The rows of a group lie close to one hidden flat surface of 5 dimensions, which may be shifted away from zero. Surfaces can cross.
(in the rows, 128 means zero)
Known rows, each followed by its group:
[ 91 157 138 135 144 141 163 117  89 145 205 112 175 126 148 107 145] | Y
[158 113  90  84  91 152 135 157 126 120 113 140  83 116 111 132 129] | U
[125 149  99 119 168 153 117 143 108 101  64 169 125  96 119 127 115] | U
[136 144 127 116 102 170 147 163 182 123 194 147 133  89 119 132 126] | Y
[101 144 123 152 153 154 119 152 176  76 148 125 143  77 136 121 121] | Y
[ 90  84 115 139  85 118 142 118 151 112 165  59 122 112 145 118 116] | Z
[109 125 121 110  99 147 179 110 127 172 193 118 158 100 123 132 108] | U
[144 161 156 148 169 140 113 133 169 141 114 196 153 118 112 142 116] | U
[148 155 146 138 131 140 127 151 145 147 173 166 141 159 136 124 148] | Z
[146 109 146 151  84 125 115 158 215 118 180 114 108 141 133 133 138] | Z
[105 129 162 159 120 126 153  95 180 182 178 144 184 114 130 144  95] | Z
[193 115  86  70  68 163 142 172 125 147 119 172  72 149 107 136 133] | Z
[108 107  90  90 110 119 152 116   7 117 119  57 106 163 149  99 155] | Y
[125 172 136 127 152 149 135 156 110 121 181 141 146 131 138 111 162] | W
[130 142 142 141 111 140 134 159 153 125 205 125 133 154 149 113 158] | Z
[100 102  83  90  95 145 172 115  77 141 129  99 126  99 130 122 103] | W
[112 174 180 177 180 117 123 114 144 152 172 154 191 148 144 126 141] | Y
[ 96 137 105 139 143 160 128 160 148  65 148 110 132  76 139 114 130] | Y
[116 138 127 115  98 153 183 117 144 189 213 140 169  96 124 134 110] | U
[ 87 157  84  95 126 175 170 169  53  91 213  85 134 104 161  84 165] | Y
[105 152 150 127 144 133 144 127 171 108 176  92 154  46 111 135 121] | W
[127 108 171 182 144  77  89  90 173 138  89 123 138 160 130 148 114] | U
[171 151 169 158 123 135 104 165 210 145 181 184 134 166 129 137 145] | Z
[131 169 128  98 133 154 136 179 141  68 206  82 112  65 114 115 172] | W
[148 175 163 154 177 127  92 154 147 102 136 159 138 144 133 125 158] | W
[149 116  88  66  67 172 166 155 134 126 173 112  95  76 105 134 128] | W
[140 200 144 134 178 166 125 162 117 126 165 193 161 135 135 114 156] | U
[149 116 110  88  74 159 161 139 161 156 163 142 115  92 103 144 106] | W

New rows. What belongs after each?
[ 93  88 124 138 117 104 134  78 122 145  91  89 138 108 127 142  90] | U
[ 93 157 138 133 138 145 174 103 101 190 195 152 196 125 141 126 114] | Z
[ 87 153 173 180 198  84 110  84  79 136 119 107 181 169 158 113 143] | Y
[ 91 102  78 110 126 134 128 138  75  64  95  59  94 103 143 105 135] | Y
[122 129 112 125 156 138 117 125 122 112  66 153 124 101 117 129 111] | U
[156 150 144 124 111 155 152 143 176 182 181 194 152 126 112 142 120] | W
[150 102 100  93  66 156 171 122 140 196 140 175 129 130 112 146  92] | W
[149 183 143 139 169 144 119 144  95 152 134 195 156 181 141 119 153] | Z
[113  78  91  93  88 127 148 107 137 119  92  79 104  57 100 145  83] | W
[195 147 137  97  90 158 128 181 211 132 170 178  97 106  93 150 134] | W
[126 146 150 153 150 109 110 132 102 122 146 117 140 180 151 111 162] | U
[147 144 132 106 111 150 142 151 176 130 175 134 126  85 107 140 130] | W
[ 96 160 152 133 168 126 121 135 148  70 162  68 141  47 118 121 145] | W
[130 198 171 164 195 136 109 155 119 112 173 164 169 157 148 111 176] | W
[ 97 171 110 129 195 164 134 125  86 112  90 177 166  83 129 118 113] | U
[180 161 154 116 108 160 133 172 203 145 186 185 118 114 101 147 139] | W
[111 108  90  91 116 132 131 140  96  74 106  58  87  75 117 118 133] | W
[143 133 110 103 116 143 130 159 115 104 130 124 103 122 125 122 145] | W
[156 124  88  78  86 161 150 161 106 133 147 137  97 134 121 122 142] | W
[132 159 166 152 186 112  77 154 168  48 110 103 119  94 115 130 157] | W
[ 95 135 120 111 120 149 170 114 122 149 174 108 158  78 124 128 109] | W
[143 102  80  75  70 153 156 156 100 118 150  94  82 116 123 118 137] | Y
[ 86 156 154 142 153 134 162  99 137 151 190 117 192  79 124 130 110] | W
[126 136 140 162 145 114  89 164 118  74 149  97 111 182 167  96 177] | Z
[163 174 141 119 149 147 109 184 145  89 160 146 107 133 127 117 177] | W
[124 133 128 144 157 108  99 138  72  95  98 103 115 180 154 106 165] | U
[118 148  94 110 127 159 166 134  25 168 152 164 151 194 167 100 146] | W
[ 98 106 157 151 117 100 155  60 163 188 138 121 179 100 118 150  76] | Y
[ 78 143  87  95 106 176 190 144  64 120 223  78 147  88 152  93 143] | Y
[117 109 126 145  85 125 119 176 158  72 220  49 101 151 167 100 179] | Z
[109 120  81  89 100 156 171 126  57 154 149 120 131 130 142 111 125] | W
[164 167 132  88 109 169 147 185 165 107 213 132 110  84 105 126 159] | W
[131 149 152 119 110 155 164 124 189 175 202 160 168  81 103 147 100] | W
[144 137 119 101  93 161 162 136 144 172 174 164 136 118 119 136 115] | W
[ 98 139 126 119 136 118 157 104  29 152 165  82 153 162 157 100 156] | Y
[112 193 148 134 158 150 152 154  78 140 229 135 172 159 161  91 180] | Y
[142 147 171 153 171 104  71 145 205  61 102 114 114  80 102 148 139] | W
